There are 3 nested groupings, the coarsest first. Each group lies inside one group of the grouping before and may be the whole of it. The rows also spread widely along 8 directions, which tell nothing about the answers.
Some rows, each with its group in each grouping after it:
[-0.82 +0.55 -2.23 -2.01 +5.14 +1.77 -1.54 +2.53 +2.39 -0.94 -0.39 -0.74 +0.45 +4.03 +1.25 +0.34 +3.05 -0.37 -0.71 -1.97 +1.28 -0.33 +1.98 +0.42 +2.88 -0.41 -1.55 -0.34 -0.06 -0.22 +2.23 -4.85 +1.18 -0.43 +1.54 -4.14]  Z114 Befiv samo
[+1.16 -0.01 -0.62 -1.51 +2.36 -0.75 -0.05 +0.81 +0.66 -1.13 +1.73 -0.05 +1.60 -0.14 -0.41 +0.72 +1.82 -0.81 -0.94 -0.59 +0.90 +0.26 +0.09 -0.79 +0.86 -0.74 -0.62 +1.07 -1.53 +1.15 +2.08 -1.52 +0.45 -0.41 -0.01 -0.38]  Z404 sadeb Vugo
[-0.61 -0.42 +2.15 +1.02 +1.36 -0.13 +0.32 +0.70 +0.34 +0.94 +0.73 +0.06 +2.71 -4.02 -0.12 -0.73 -0.69 +1.39 -3.02 -1.89 +0.97 +0.10 -0.67 +0.19 -0.66 +0.22 +0.03 +1.03 -1.61 -0.84 +2.19 +1.98 -0.22 +0.24 -2.30 -1.30]  Z375 moler sede
[+0.22 +0.00 +3.65 +1.59 +1.48 +0.40 -0.22 +1.14 +1.15 +1.86 -2.61 -0.77 +2.82 -0.63 -0.57 -1.34 -0.19 +0.09 -1.22 -2.29 +1.10 -0.08 -2.47 -0.35 +0.86 -0.23 +1.49 -2.03 +0.38 +0.15 +0.56 -1.43 -1.34 +0.60 -1.95 -3.63]  Z114 pab kepid
[-1.84 -0.39 -0.17 -0.69 +2.00 -0.67 +1.08 +0.52 +1.04 +2.18 +1.38 -0.26 +2.24 -1.70 +1.71 -0.53 +0.37 +2.80 -1.96 -2.07 +1.60 +0.55 +0.96 -1.15 +0.34 -0.96 +0.03 +0.13 -2.34 -1.26 +3.30 -0.48 +1.75 -0.24 -1.62 -1.05]  Z375 kiz rimob
[+0.26 +0.22 +2.12 +1.54 -2.37 -1.74 +0.12 -0.88 -2.29 +0.60 -1.07 +0.10 +2.01 -2.63 +0.26 -1.08 -0.49 -0.07 +0.27 -1.73 +1.67 -2.05 -0.46 +0.74 -0.49 -0.04 +1.97 -0.88 +0.11 -0.02 -0.05 -0.62 -2.44 +2.32 -0.93 -2.01]  Z404 Fip Naget
[+0.85 -2.21 -3.17 +2.22 +0.61 +3.39 -0.49 +2.23 +1.11 -2.30 +4.51 +0.26 +1.32 -1.44 +3.36 -1.56 -1.08 +0.34 -2.54 +2.18 -2.69 +1.26 -0.13 +1.40 -0.64 +1.63 -1.51 +0.62 +2.09 +1.13 -1.16 -1.41 -1.44 -1.21 +2.60 +0.76]  Z375 gad zemeb
[+2.16 -0.22 +1.40 +0.50 -1.59 -0.29 -2.38 +0.13 -1.70 -0.84 -2.85 +1.08 +0.48 +1.19 -0.64 +0.34 +0.78 -3.09 +1.06 -2.45 +2.07 -2.12 +0.11 +1.46 +0.60 +1.07 +0.16 +0.23 +1.02 +2.09 -1.39 -1.85 -4.72 +2.72 +1.66 -3.81]  Z114 pab gel
[+3.49 -2.61 -1.02 -0.14 +1.94 +1.03 -0.73 +1.04 +0.41 -0.82 +3.92 +1.49 +1.38 -0.46 +0.63 -0.56 +2.24 +0.17 -1.26 -0.13 -0.99 +1.63 +0.12 -1.40 -0.04 -0.22 -0.71 +0.36 -0.54 +3.45 -0.24 -2.89 -1.69 -0.75 +2.60 -0.21]  Z404 sadeb zinet
[-1.10 +0.84 -2.08 -2.95 +2.40 -1.76 -0.12 -0.98 +3.00 +1.05 -1.41 -1.51 +1.77 +2.33 -0.89 +1.55 +1.38 -1.91 +0.95 +0.24 +2.60 +0.63 -1.01 -0.59 +2.51 -1.67 +1.03 -0.22 -1.29 -0.53 +2.71 -2.44 +1.72 -1.20 -0.36 -0.11]  Z114 mok vita
[+3.54 -3.86 -4.49 -0.67 -0.74 +0.05 -0.92 -0.15 +0.49 -1.05 +3.70 +0.84 -0.23 +0.54 +2.68 -0.03 +1.48 -1.79 -0.25 +0.89 -0.19 +1.79 +0.73 -0.83 +0.76 -0.38 -0.13 +1.44 +0.16 +2.78 +0.10 -2.60 -1.94 +0.14 +4.37 +1.41]  Z375 kiz Gof
[-1.03 -0.01 -2.28 +0.48 -0.93 +0.11 -0.21 +0.04 +1.47 -1.07 +1.12 -1.33 +1.45 -0.85 +0.76 +0.39 -1.59 -2.66 -0.90 +1.50 +0.48 -0.39 -1.16 +1.59 +0.26 +0.64 +0.19 +0.30 +1.87 -0.75 -0.02 -0.49 -0.83 -0.43 +0.85 +0.72]  Z114 pab dekaz
[+3.50 -1.05 +3.28 +2.75 -2.42 -1.51 -0.57 -1.19 +0.00 -0.38 -1.78 -0.71 +2.16 -2.99 -2.24 -0.46 -1.00 -3.94 -0.28 +1.83 -0.13 +0.59 -4.81 +0.78 -0.05 +0.69 +2.37 -1.34 +2.36 +1.87 -1.40 -0.31 -4.86 +1.02 -0.49 +0.30]  Z404 sadeb Gaz
[-0.98 +0.15 -0.82 -0.46 -1.02 -1.97 -0.05 -2.06 -0.70 +2.04 +1.10 +0.76 +2.11 +0.34 +0.61 +0.16 -0.08 +0.55 +1.01 -0.12 +2.09 -1.05 +0.53 +0.41 -0.29 +1.22 +0.16 -0.30 -0.87 -0.27 -0.59 -2.29 -0.34 -0.10 -0.92 -0.45]  Z375 moler vekis
[-1.25 +2.09 +2.81 +1.55 +0.11 -0.51 -0.29 -1.85 +0.74 +0.91 -1.73 -0.30 +3.44 -1.26 -2.75 +0.39 -1.49 -1.73 -0.41 +1.48 +1.26 -0.51 -3.31 +1.55 -0.57 +2.03 +0.65 -1.01 +1.22 -0.49 -2.63 -0.30 -1.86 -0.77 -2.57 +0.45]  Z114 mok bofe
[+0.24 -1.02 -2.42 -1.10 +2.03 +0.16 -0.48 -1.22 +1.31 -0.10 +3.93 +0.57 +2.07 +0.12 -0.76 +1.63 +0.31 -0.47 -1.38 +1.12 +0.83 +1.56 -0.13 -0.26 -0.72 +1.24 -1.08 +1.64 -1.57 +0.97 -0.55 -1.12 +0.76 -2.55 +0.44 +2.52]  Z114 tika Tovi
[+0.88 +0.09 -0.99 -2.02 +0.77 -1.35 -0.71 -2.79 +0.04 +0.54 +1.44 +1.13 +1.81 +1.61 -2.41 +1.89 +1.60 -2.24 +0.25 -0.07 +2.41 +0.31 -0.04 -0.50 +0.18 +0.78 -0.16 +1.43 -1.53 +1.26 -0.55 -1.63 -0.19 -0.58 +0.27 +0.93]  Z114 Befiv gesob
[+1.03 -2.24 -2.71 -0.16 -2.28 -2.45 +0.54 -1.61 +1.76 -0.28 +1.50 -1.34 +1.00 -3.07 +0.68 +0.76 -1.25 -3.26 -1.28 +2.03 +1.09 +1.93 -2.04 +0.16 +1.35 -0.89 +1.53 +1.43 +0.14 -0.16 +2.94 +1.51 -0.60 -0.19 +0.70 +2.96]  Z375 moler sede
[+0.04 -0.10 -0.44 -0.33 -0.85 -2.54 -0.76 -1.74 +0.10 +1.44 -1.25 +0.01 +1.60 +0.75 -0.29 +0.51 +0.26 -2.02 +1.66 +0.66 +2.17 -0.88 -0.71 +1.00 +0.96 +0.92 +1.04 -0.96 +0.14 -0.47 +0.25 -2.56 -1.46 +0.01 -1.15 -0.79]  Z375 moler sede
[+0.27 -0.67 +0.59 -0.16 -2.97 -1.86 +0.29 -3.46 -1.33 +2.12 +0.98 +0.88 +1.78 -1.43 -1.08 +0.41 -0.33 -0.93 -0.63 -1.32 +2.53 -0.23 -0.52 -0.17 -1.27 +0.37 +1.72 +0.50 -0.58 +0.17 -1.24 -0.05 -1.91 +1.24 -0.08 +0.57]  Z114 Befiv samo
[-3.30 -0.08 -0.85 -1.37 -0.11 -2.44 +1.77 -1.72 +0.95 +3.11 +0.89 -0.99 +2.02 -1.70 +0.65 +0.50 -0.81 +1.86 -1.43 -2.49 +3.56 +0.41 -0.01 -1.18 +0.44 -1.78 +1.78 +0.14 -2.26 -2.79 +3.75 +0.43 +2.67 -0.12 -2.10 +0.44]  Z114 tika Tovi
[-0.87 +2.77 +4.55 -0.38 +0.09 -1.46 -1.71 -1.41 -2.96 +0.40 -4.19 +1.64 +1.73 -0.76 -3.70 +0.95 +0.31 -0.52 -0.28 -5.41 +4.43 -3.92 +1.25 +1.07 -1.12 +1.12 -0.35 +1.91 -2.35 +0.10 +0.09 +1.80 -2.68 +3.31 -2.00 -4.86]  Z114 mok vita
[+0.35 +0.65 +1.22 -0.33 +0.67 -1.92 -0.44 -0.19 +0.45 +0.02 -2.22 -1.00 +1.40 -0.71 -0.96 +0.65 +0.18 -2.51 -0.20 -0.59 +2.30 -0.25 -0.62 +0.81 +0.99 -0.47 +0.36 +1.08 -1.06 +0.20 +2.52 +0.44 -0.96 +1.44 -1.75 -1.61]  Z375 kiz rimob
[-1.48 +1.07 +0.49 +0.35 +1.49 +0.78 -0.58 -0.01 +1.00 +0.14 -0.33 +0.09 +2.42 -0.20 -0.51 +0.20 -0.30 -0.02 -1.04 -0.18 +0.62 -0.57 -0.87 +1.07 +0.17 +1.33 -0.38 -0.61 +0.66 -0.43 -1.41 -1.63 -0.75 -0.77 -0.76 -0.95]  Z114 mok bofe
[-1.10 +0.33 -0.27 +0.50 +0.09 -1.48 +0.74 -0.10 +1.37 +1.18 -0.38 -1.46 +2.73 +0.22 +0.95 -0.69 +0.15 -0.62 +1.69 +2.22 +0.20 -0.15 -2.01 +0.46 +1.21 +0.04 +2.17 -3.31 +1.41 -0.62 -0.28 -4.23 -0.29 -1.07 -1.46 -0.06]  Z404 Fip Naget
[-0.60 -2.23 -2.02 +1.09 -2.83 +0.65 +1.18 +0.24 +0.53 -0.36 +1.88 -1.11 +0.69 -3.94 +2.99 -1.51 -1.51 +0.17 -3.63 -2.69 +0.48 +0.58 -0.02 +0.51 +0.49 -1.66 +1.43 +0.80 +0.95 -1.48 +2.65 +1.53 -0.77 +2.19 +2.66 +0.07]  Z114 Befiv samo
[-0.52 -1.60 -0.23 +2.28 -5.09 -1.40 +1.36 -1.36 +1.83 +1.47 -2.53 -2.44 +1.44 -3.12 +1.85 -1.48 -3.32 -2.11 -0.52 -0.19 +1.19 +0.39 -3.72 +0.77 +1.48 -1.97 +4.39 -2.40 +3.06 -1.51 +0.94 +0.19 -2.80 +2.01 +0.87 +0.56]  Z114 mok vita
[+2.17 -1.32 +5.83 +0.67 +2.83 -1.14 +0.56 -0.67 +2.41 +4.95 -1.53 +0.08 +4.89 -1.27 -3.28 -0.92 +1.05 +1.27 -1.48 -1.66 +1.55 +2.59 -4.94 -3.01 +0.29 -1.02 +3.09 -2.34 -1.62 +1.63 +0.42 -1.30 -0.89 -1.33 -3.56 -1.70]  Z114 pab kepid
[-0.80 -1.71 -1.79 -3.04 +0.27 -1.99 +0.42 -1.26 +1.23 +3.40 -0.16 -0.15 +0.78 +2.15 +1.81 +0.16 +2.76 +1.30 +0.20 -3.96 +3.13 +0.38 +1.25 -2.19 +2.42 -2.84 +2.34 -0.83 -2.07 -0.45 +3.99 -3.86 +1.32 +1.03 +1.21 -2.60]  Z114 Befiv samo

New rows. What belongs after each?
[+2.06 -0.82 +2.59 +2.44 -4.19 -2.77 +0.41 -2.53 -0.33 +0.65 -2.26 -1.30 +2.15 -2.46 -1.38 -0.52 -1.52 -3.62 +1.02 +2.28 +0.57 +0.06 -4.95 +0.70 -0.22 +0.40 +3.28 -2.49 +2.93 +0.66 -1.44 -1.03 -4.36 +1.32 -0.94 +0.85]  Z404 sadeb Gaz
[-0.82 -0.82 -2.60 -0.14 -0.13 -0.24 -0.36 +0.27 +0.23 -0.50 +1.72 -0.03 +0.94 -0.44 +2.09 -0.16 -0.14 +0.36 -0.88 -1.36 +1.06 -0.73 +1.54 +0.74 +0.77 -0.09 -0.50 +1.08 -0.95 -0.31 +2.03 -0.80 +0.31 +0.57 +0.78 -1.34]  Z375 moler vekis
[-1.15 -0.57 +0.94 +0.18 +1.31 +0.47 -0.04 +0.32 +0.91 +3.02 +0.23 +0.30 +3.30 +0.62 +1.21 -0.84 +0.82 +2.24 -0.28 -1.91 +1.10 -0.44 -0.54 -0.91 +0.12 +0.26 +1.09 -2.51 +0.24 -0.64 -0.52 -3.74 -0.45 -0.66 -0.94 -2.79]  Z114 pab dekaz
[+0.49 -1.82 -1.28 -1.55 +0.20 -2.50 +0.94 -3.28 +1.30 +2.70 +2.74 +0.28 +2.64 -1.59 -1.54 +1.42 +0.20 -0.12 -1.20 -0.17 +2.53 +2.53 -1.23 -2.24 -0.07 -0.63 +1.76 +0.82 -2.73 +0.61 +1.33 +0.17 +0.95 -1.73 -0.77 +3.21]  Z114 tika Tovi
[-2.14 +0.11 +1.62 +0.48 +1.03 -1.49 +1.51 +1.14 +2.44 +2.82 -2.82 -2.67 +2.55 -0.44 +1.94 -1.63 +0.45 +1.50 +0.30 -0.84 +1.22 -0.36 -2.47 -1.03 +2.54 -2.17 +2.99 -4.59 +1.26 -2.07 +3.44 -4.42 +0.55 +0.53 -2.43 -3.21]  Z404 sadeb Gaz
[+1.94 +0.34 +1.39 -1.76 -0.39 -2.99 -1.41 -3.39 -3.03 +0.63 +0.40 +2.60 +1.74 -0.25 -3.93 +2.09 +1.21 -1.41 +0.61 -2.09 +3.59 -1.47 +1.40 +0.06 -1.50 +1.55 -0.87 +3.59 -4.04 +2.13 -0.01 +1.43 -1.78 +1.15 -1.26 -1.04]  Z375 moler vekis
[+0.22 -1.67 -1.97 +1.62 -1.26 +0.76 -0.42 +0.42 -0.14 -0.80 +2.62 +0.04 +1.41 -2.29 +2.60 -1.14 -1.72 +0.38 -1.87 -0.06 -0.42 -0.27 +0.49 +1.32 -0.45 +0.82 -0.58 +0.52 +0.51 +0.07 -0.16 -0.08 -1.30 +0.37 +1.43 -0.39]  Z375 moler vekis
[+1.98 -2.00 -0.60 -2.21 -0.95 -1.61 -1.20 -1.77 -0.69 +1.92 -0.08 +1.56 +0.89 +2.03 -0.09 +1.19 +2.57 -0.89 +1.39 -2.59 +2.92 -0.35 +0.70 -1.56 +0.82 -0.71 +1.41 +0.28 -1.33 +2.00 +0.30 -3.19 -2.02 +1.06 +1.96 -1.91]  Z114 pab gel
[+1.61 +0.05 +1.00 +0.05 -1.25 -2.18 +0.35 -3.93 +0.40 +0.40 +1.93 +0.77 +3.31 -3.21 -4.85 +1.80 -1.64 -2.86 -1.60 +2.03 +1.62 +1.39 -3.46 -0.27 -1.85 +0.76 +0.98 +2.42 -1.52 +1.26 -1.89 +3.38 -1.38 -1.51 -1.04 +4.38]  Z114 mok vita
[-0.98 -0.50 -3.21 -1.91 +1.01 -1.34 +0.16 +0.58 +1.47 -1.74 +1.00 -0.99 -0.14 -1.39 +1.06 +1.20 +0.15 -1.60 -1.74 -0.60 +2.12 -0.02 +1.46 +0.89 +1.86 -1.33 -1.20 +3.04 -1.80 -0.98 +5.43 +1.67 +1.84 +0.46 +0.57 -0.01]  Z375 moler sede
[+2.61 -2.49 -1.04 +0.18 -2.06 -2.54 +0.59 -2.63 +1.61 +2.36 +1.64 -0.48 +2.77 +0.63 -0.01 -0.09 +0.77 -1.51 +1.91 +3.89 -0.12 +2.03 -4.09 -1.78 +0.89 -0.04 +3.29 -3.87 +1.77 +1.71 -1.86 -5.50 -1.96 -1.97 +0.40 +2.72]  Z404 sadeb Gaz
[+3.39 -0.66 +1.13 -3.41 +4.64 -2.28 -1.23 +0.47 +1.32 +0.23 -1.50 +0.39 +0.63 +1.31 -2.21 +1.63 +4.28 -2.02 -0.46 -2.75 +3.26 +1.31 +0.47 -2.20 +2.46 -2.28 -0.16 +3.02 -4.34 +2.95 +5.20 -0.14 +0.32 +1.01 -0.20 -2.81]  Z375 kiz Gof
[-1.77 -0.98 -1.53 +0.33 -2.20 -2.37 +2.28 -1.86 -0.20 +3.33 +2.42 -0.15 +2.89 -1.86 +2.42 -1.00 -0.48 +2.23 +0.79 +0.85 +1.10 -0.27 -0.45 -0.88 -0.42 -0.44 +2.71 -3.02 -0.11 -1.41 -0.17 -3.55 +0.64 -0.96 -1.02 +1.66]  Z404 Fip Naget
[-2.19 +0.37 -1.70 +1.55 +0.02 +1.32 -0.01 +3.15 +1.03 -1.76 -0.92 -2.18 +0.47 +0.22 +4.30 -1.96 -0.59 -0.17 -0.42 -0.80 -0.28 -2.05 +0.47 +2.10 +2.01 -0.45 +0.04 -2.95 +2.87 -1.78 +1.48 -4.13 -0.75 +1.51 +0.81 -3.22]  Z404 sadeb Vugo
[+3.22 -2.59 -0.26 -0.08 +1.31 -0.97 -0.64 -0.23 +2.66 +0.66 +0.33 -0.26 +1.88 +0.38 -0.29 -0.26 +1.35 -1.92 -0.02 +0.95 +0.54 +2.16 -2.11 -0.87 +1.83 -0.21 +1.55 -0.61 -0.49 +2.69 +1.28 -2.29 -1.64 -1.09 +0.48 -0.31]  Z375 moler vekis
[+1.24 -0.35 +4.69 +2.28 -2.00 -0.95 -0.55 +0.38 -2.42 +2.11 -3.56 +0.46 +1.65 -0.53 +1.24 -2.33 +0.81 +1.32 +1.01 -4.61 +1.95 -2.87 -0.47 -0.09 +0.38 -0.26 +2.65 -3.85 +0.95 +0.75 -0.40 -3.70 -4.62 +3.71 -0.69 -5.78]  Z404 sadeb Vugo
[-1.47 +2.53 +0.29 +0.24 +1.13 +0.57 -1.33 +1.27 -1.62 -2.45 -1.02 +0.11 +0.94 +0.91 +0.00 +0.53 +0.43 -0.86 +0.11 -0.54 +0.65 -3.61 +1.45 +2.56 -0.24 +2.24 -2.36 -0.20 +1.08 -0.67 -1.14 -2.63 -1.43 +1.45 -0.67 -3.38]  Z404 sadeb Gaz
[+3.21 -0.93 +2.02 +2.29 -3.37 -2.00 +0.15 -1.89 -0.53 -0.32 -0.82 -0.76 +1.84 -1.92 -1.33 -0.68 -1.06 -3.91 +0.76 +2.02 +0.64 +0.19 -3.91 +0.65 -0.10 +0.49 +2.51 -1.83 +2.44 +1.99 -1.89 -1.07 -4.53 +0.98 -0.24 +1.24]  Z404 sadeb Vugo
[+1.68 -1.42 +0.41 +1.11 -0.14 +0.42 -1.26 +0.82 -0.76 -1.39 +0.94 +0.73 +0.94 -2.90 +0.62 -0.57 -0.40 -0.71 -2.47 -1.74 +0.46 -0.32 +0.32 +1.37 -0.41 +0.67 -0.86 +2.08 -0.60 +1.08 +0.97 +1.37 -2.31 +1.31 +1.02 -1.52]  Z375 moler sede
[+1.22 -2.33 -0.78 +1.47 +1.27 +1.66 -1.79 +2.95 +0.99 +0.04 -0.61 +0.01 +0.67 +0.75 +3.86 -1.94 +1.17 +1.21 -0.37 -2.19 -0.41 -0.44 +0.65 +0.88 +2.07 +0.24 -0.13 -2.32 +1.24 +0.68 +0.52 -4.84 -2.44 +1.12 +2.07 -4.50]  Z375 moler sede
[-2.67 +1.83 +1.44 -1.92 +1.02 -5.15 +1.81 -1.66 +2.55 +3.52 -3.81 -2.75 +2.27 +0.14 -1.14 +1.03 +0.10 -1.53 +1.22 +0.16 +4.06 +0.40 -2.43 -0.86 +2.55 -2.57 +2.99 -0.93 -1.84 -2.55 +5.49 -0.45 +2.43 +0.33 -4.97 -0.40]  Z375 kiz rimob
[-3.00 +0.62 -1.52 -1.26 +0.08 -0.84 +1.08 -0.78 +0.28 +1.88 +1.88 -0.33 +2.40 -0.44 +0.66 +0.77 -0.78 +1.03 -1.06 -0.83 +2.18 -0.88 +0.63 -0.26 -0.47 -0.15 -0.11 +0.31 -0.99 -2.03 +1.10 -0.70 +2.10 -0.57 -1.32 +0.08]  Z114 pab kepid
[+1.04 +0.91 +1.06 -0.81 +2.98 +0.45 -1.59 +0.18 +0.94 -1.34 -0.92 -0.18 +1.29 +0.90 -2.50 +0.90 +1.33 -2.76 -1.33 -0.85 +1.58 -0.18 -0.22 +1.05 +0.71 +0.83 -1.01 +1.58 -0.36 +1.11 +0.10 -0.51 -1.20 +0.08 +0.07 -2.05]  Z114 Befiv samo
[+0.39 -0.74 +1.26 +0.81 -0.60 -2.11 +0.11 -2.32 +0.54 +3.03 +0.50 +0.31 +3.35 -1.52 -0.74 +0.01 -0.47 +0.00 +0.08 +1.28 +1.39 +0.51 -2.08 -0.03 -0.28 +1.40 +1.67 -1.43 -0.46 +0.00 -0.75 -1.54 -1.25 -1.39 -2.24 +0.81]  Z375 moler sede
[-0.14 +0.73 +2.83 +0.00 +2.20 -1.67 +0.52 +0.35 +0.83 +0.76 -1.05 -1.04 +2.38 -2.01 -1.61 -0.32 +0.74 -0.22 -1.44 -1.05 +1.48 +0.10 -1.85 -0.82 +0.62 -1.23 +1.11 -0.19 -1.07 +0.05 +2.86 +0.26 +0.03 +0.42 -2.42 -1.56]  Z404 sadeb zinet
[+2.24 -0.26 +0.29 +0.90 +0.52 -1.29 -1.14 -0.86 +1.89 -0.78 -1.23 -1.08 +1.77 +0.24 -1.83 +0.39 -0.54 -4.59 +0.70 +3.44 +0.35 +0.97 -3.31 +1.58 +1.37 +1.27 +0.56 -0.35 +1.42 +1.87 -0.70 -1.33 -2.46 -1.15 -0.69 +0.42]  Z375 moler vekis
[+1.83 +0.23 +1.68 +0.97 -0.73 -1.19 -0.77 -0.37 -0.44 -0.18 -1.44 -0.29 +1.88 +0.64 -0.88 -0.36 +0.58 -2.82 +1.73 +0.91 +1.01 -1.05 -1.94 +0.93 +0.37 +0.89 +1.14 -2.10 +1.66 +1.56 -1.89 -3.76 -3.18 +0.70 -0.47 -1.18]  Z404 sadeb Vugo
[-0.02 +0.65 -0.65 +0.07 -1.32 -0.86 -1.10 -0.69 -1.45 -0.23 -1.00 +0.17 +1.12 +2.16 +0.81 +0.30 +0.82 -1.41 +2.34 +0.63 +0.94 -2.52 -0.09 +1.42 +0.25 +1.59 +0.10 -2.39 +2.05 +0.08 -1.99 -5.45 -2.46 +1.01 +0.50 -2.12]  Z404 sadeb Gaz
[+1.79 -0.82 -0.12 +1.34 -2.04 -1.17 -0.24 +0.30 +0.67 -1.77 -1.91 -1.86 +0.57 -1.02 +0.81 -0.48 -0.31 -3.81 +0.49 +1.11 -0.02 -0.48 -2.49 +1.41 +1.72 -0.51 +1.54 -1.65 +2.96 +0.77 +1.08 -1.97 -3.09 +1.71 +0.87 -0.91]  Z404 sadeb Gaz
[-1.35 -1.55 -2.28 +0.51 -3.13 -1.40 +0.40 -1.79 -0.56 +1.48 +2.72 +0.36 +1.77 -2.15 +2.47 -0.33 -1.43 +0.62 -0.51 +0.12 +1.15 -0.70 +0.35 +0.61 -0.49 +0.68 +0.67 -0.20 -0.11 -1.50 +0.11 -1.07 -0.62 +0.32 +0.36 +1.32]  Z375 moler sede
[-1.01 +1.03 -0.42 +0.61 -1.26 -1.72 +0.19 -1.31 -0.29 -0.53 -0.22 -0.44 +1.31 -0.87 -0.44 +0.68 -1.59 -2.29 +0.06 +1.30 +1.52 -0.86 -0.88 +1.64 -0.40 +1.18 +0.49 +1.33 +0.37 -0.70 +0.67 +0.61 -1.15 +0.33 -1.46 +0.57]  Z375 gad zemeb
[-5.39 +1.39 -5.61 -1.34 -0.77 +0.67 +1.24 -1.48 +0.15 +0.64 +5.22 +0.43 +2.59 +0.24 +2.39 +0.80 -1.88 +2.34 -0.99 +1.54 +0.96 -1.42 +2.23 +0.88 -1.31 +1.47 -1.76 +0.24 -0.18 -3.47 -1.58 -2.19 +3.09 -2.41 +0.47 +3.04]  Z114 mok vita
[+0.38 -0.06 +0.43 -0.13 -0.26 -1.03 -0.07 -1.68 +0.23 +1.20 +1.04 +0.39 +2.73 -0.43 -1.92 +0.79 -0.36 -1.60 -0.48 +0.55 +1.42 +0.17 -1.66 -0.16 -0.84 +0.77 +0.45 +0.35 -0.35 +0.41 -1.22 -0.65 -0.61 -0.84 -0.85 +0.77]  Z114 pab kepid
[+1.76 -1.79 +0.13 +0.03 +2.10 +0.51 -0.37 -0.25 +3.03 +1.79 +0.47 -0.04 +3.01 +0.33 -0.42 -0.48 +0.76 -0.06 -0.44 +0.46 +0.37 +2.02 -2.74 -1.08 +1.36 -0.70 +1.79 -1.90 +0.11 +1.51 -0.96 -3.15 -1.28 -1.82 +0.71 -0.04]  Z114 mok vita
[-2.57 -0.33 -2.21 -0.70 +1.29 -1.04 +1.13 -0.92 +2.31 +3.33 +2.24 -0.66 +3.27 +1.56 +1.95 -0.55 -0.19 +2.15 +0.89 +1.96 +0.78 +0.63 -0.58 -0.39 +0.71 +0.88 +0.58 -2.73 -0.19 -1.53 +0.01 -5.09 +2.03 -2.83 -2.24 +0.52]  Z375 moler vekis
